Each new row is followed by what is left after taking away its nearest point in the smallest flat space through zero that holds the last named rows.

Q804 (4 x 15):
[[ 0.62 -1.93  3.21  0.93 -4.07 -2.20  0.59 -1.33 -1.17 -3.12  2.02 -1.86
  -0.06 -1.86 -4.01]
 [ 3.14  1.88 -0.09 -2.08  1.67 -1.96  1.12 -0.91  0.10  0.94 -2.18  1.22
   2.06 -2.79 -1.92]
 [ 2.73  2.32 -5.47 -2.31 -2.14 -0.73  0.98 -0.78  0.63 -2.03  0.24 -1.11
  -1.03  0.97 -1.71]
 [-2.06  3.97  0.66 -1.74 -3.74  2.84  0.95  0.22 -5.94 -0.86  1.32 -0.91
   0.80 -0.60 -0.85]]
New rows:
[-2.14  2.09 -2.40 -2.16  3.10 -0.93 -1.12  1.25 -0.06 -2.46  0.72  2.35
  2.75 -0.62  0.65]
[-2.54  0.35 -1.01 -1.00  1.89 -1.57 -1.35  1.01  0.21 -3.54  1.75  1.60
  2.22 -0.62 -0.11]
[ 0.71  3.70 -3.42  1.66  2.75  3.05  1.49 -2.99  0.05 -2.20 -2.21  3.68
 -2.51  2.74 -0.88]
[-0.03  1.57  0.49  3.18  1.93  2.13  1.31 -3.32 -0.49 -2.76 -1.44  3.33
 -2.10  1.40 -2.06]
[-0.98 -0.69 -1.99  0.66  1.85 -2.64  2.87  2.30  1.27 -0.90 -1.77 -3.68
 -3.48  0.85 -2.93]
[-2.27  0.37 -0.21  0.46  2.33 -1.41  2.91  2.72 -0.75  0.23 -2.10 -3.07
 -2.47  0.10 -2.26]
[-3.17  0.25 -2.58  3.20  3.55  2.90  0.52 -1.39  3.01 -3.74 -0.96  1.66
 -0.47  3.39 -1.10]
[-2.48  1.32 -0.41  2.36  2.74  2.19  1.33 -2.01  0.97 -3.91 -1.25  1.78
  1.05  1.03 -3.10]

Q633, 4 rows:
[[-0.91  2.84 -3.00 -6.01 -2.67 -3.12 -1.80 -1.32  3.84  0.35 -1.69 -1.54
   1.73 -2.81  2.41]
 [ 3.30  1.32 -4.09 -0.20 -1.29 -3.40  1.46  1.92  3.20 -2.79 -0.64 -2.36
   0.61 -2.25  2.15]
 [-0.60 -0.02 -4.70 -0.90  0.49 -0.20 -0.98  3.05  3.59  4.62  2.23 -2.97
  -2.10 -2.62 -1.02]
 [ 3.84 -2.04 -1.88 -0.67 -4.47  0.11 -0.42  0.96 -0.27 -1.20 -1.80 -6.44
  -1.46  1.35  6.45]]
New rows:
[ 1.26 -3.31  3.38  0.26  0.10  2.58 -3.07 -1.31 -0.68 -0.93 -0.11  3.45
  3.19 -3.01 -0.30]
[ 2.28 -3.40  1.01  0.28 -0.31  1.95 -2.95  0.25  0.87 -0.31  0.36  1.47
  2.43 -4.01  0.36]
[ 0.80 -1.85 -2.24  0.19 -1.32 -2.40 -1.99  0.95 -0.08 -3.45 -1.14 -2.65
  0.03  3.66 -0.69]
[-1.11 -1.40 -1.63 -0.28 -0.10 -1.92 -2.53  0.49  0.01 -1.89 -0.44 -1.00
  0.16  3.29 -2.69]
[-2.70  0.84 -1.46 -3.08 -0.42 -3.62  2.02 -3.47  0.62  3.61  3.12 -2.38
 -1.04  0.84  3.42]
[-1.50  0.34 -0.22  0.04  1.00 -3.41  3.74 -2.95 -0.75  1.51  3.48 -0.79
 -0.91  1.68  2.24]

Q218:
[[-1.23 -2.46  2.46 -1.40 -1.75  0.90  0.97  0.20  2.78  0.10 -0.67 -1.51
  -0.77  0.96  0.27]
 [-2.97  5.61 -1.05 -1.01 -2.37  1.14 -0.70 -0.92 -0.92 -3.47  2.39  2.46
   1.58 -0.05 -2.59]
 [-6.39  0.65 -0.70  0.74 -1.92 -0.96 -0.42  4.41 -0.91  1.56 -0.29  0.56
   2.52  0.59  0.18]
 [-0.91  0.19 -1.61  0.32 -2.00 -3.26  1.06  1.18  4.87 -0.49 -1.85 -3.10
  -0.31 -1.92 -1.37]]
New rows:
[ 0.38  0.80  2.44 -0.27  0.76  1.35  0.12 -0.24  1.00  0.52 -1.52  0.64
  0.19 -1.38  0.39]
[ 0.01  1.36  1.72  0.13  0.82  0.80 -0.04  0.22  0.72  0.63 -1.57  0.75
  0.55 -1.69  0.26]
[ 1.57  0.90 -1.65 -5.39 -0.33 -2.10 -0.94  0.91 -1.26  0.32 -0.28 -0.51
  0.84 -0.09  3.45]
[ 1.16  0.88 -1.21 -5.79 -0.85 -1.76 -0.81  0.79 -0.80  0.01 -0.18 -0.58
  0.79  0.12  3.29]
[-0.97 -1.03  2.88  2.62 -0.13  1.58 -0.50  3.60 -1.06 -0.38  0.97  0.97
 -1.06 -0.82  1.81]
[ 0.51  0.30  1.89  2.57 -0.30  0.78 -0.30  2.36  0.27 -1.71  0.97  0.42
 -1.57 -1.88  0.75]
[-0.24  2.22 -1.07  2.03 -0.35 -3.11 -0.54 -0.15 -0.82  3.21 -2.92 -0.73
 -0.18  0.87  0.17]
[-0.03  2.01  0.90  0.53 -1.11 -0.98 -0.31 -1.75 -0.47  2.02 -2.05 -0.23
 -0.77  1.91 -0.04]
[ 1.17 -0.27 -2.70  0.51 -2.38  5.13  0.26  0.40  0.33 -0.54  1.16  1.04
 -1.34  1.30  3.95]
[ 1.00  0.12 -3.97  1.18 -2.49  3.55  0.36  1.15  1.20 -0.34  0.50  0.25
 -1.16  0.39  3.62]
[ 5.05 -2.07  0.61 -0.08 -1.65 -0.21  1.60  0.44  0.68  2.99 -3.34  1.81
 -1.10 -3.83 -0.34]
[ 1.99 -0.03  0.81 -0.66 -3.11  0.89  1.15  1.04 -0.45  2.06 -2.14  3.38
  0.18 -3.09 -1.05]

Q93, 4 rows:
[[-1.83 -2.25 -1.35  3.19  0.56  1.61  0.43  0.94  1.76 -6.88 -0.74  0.09
   0.83  0.37 -1.93]
 [-1.83  2.36  4.09 -1.58 -5.18 -0.80 -5.34 -0.20 -0.13 -0.86  3.05 -2.60
  -0.50  4.27 -2.30]
 [ 2.97 -1.00 -2.49 -1.85  3.07 -0.53  1.82 -1.18  3.77  0.58  1.05 -2.19
   2.43  0.69 -2.62]
 [ 1.84  2.02 -1.46  0.13 -0.39 -2.97  5.35  1.63 -1.96 -2.66  0.48  0.86
   2.87  0.62  0.95]]
New rows:
[-0.79 -1.87  0.64 -1.63  1.00  1.21 -0.45  0.20  3.63  0.43  0.44  0.23
  3.45 -2.01  5.05]
[-1.21 -0.97  1.44 -1.63 -0.48  0.59 -0.75  0.62  2.93 -0.61  1.06  0.05
  3.68 -1.02  4.91]
[-1.00 -3.20 -2.33 -0.77 -3.43 -0.62  0.11  1.76 -0.88 -1.78  0.41 -2.32
 -0.27  1.75 -0.10]
[-0.42 -3.43 -2.65 -1.25 -2.41 -0.42  0.36  1.33 -1.02  0.54 -0.13 -1.90
 -0.80  0.64  0.76]
[-1.09  0.25 -1.63 -1.38 -0.48 -3.36  1.52  0.92 -0.10  0.44 -1.36  0.69
  0.71  0.76 -3.75]
[-2.05 -0.37 -1.15 -0.83 -0.47 -2.34  0.24  0.75 -0.31  1.04 -2.03  1.18
 -0.52  0.01 -3.25]
[ 0.30 -0.58  0.09  0.47 -3.69 -0.13  0.10 -1.43  1.65  1.18  0.27  1.47
  0.77 -0.41 -3.32]
[ 0.31 -0.66 -0.26  0.92 -3.32 -0.12  0.98 -1.16  0.99  1.25 -0.33  2.24
  0.64 -1.17 -2.48]
[ 0.24 -3.89 -0.16 -0.84 -0.42 -0.71  0.02 -0.01 -0.39 -4.09  2.85 -0.18
 -2.21 -0.98 -1.15]
[ 1.00 -3.14  0.10 -1.85 -0.34 -1.30  0.33 -0.27 -1.26 -1.46  2.84  0.12
 -2.53 -1.50 -0.08]
[-0.33  1.20 -1.17 -1.97 -1.31 -0.01  1.70 -0.87  1.50 -3.79  0.16  3.84
  0.94  0.58  1.22]
[-0.35  0.83 -0.62 -2.79 -0.95  0.70 -0.06 -1.74  2.08 -1.27  0.13  3.43
 -0.10  0.21  1.18]
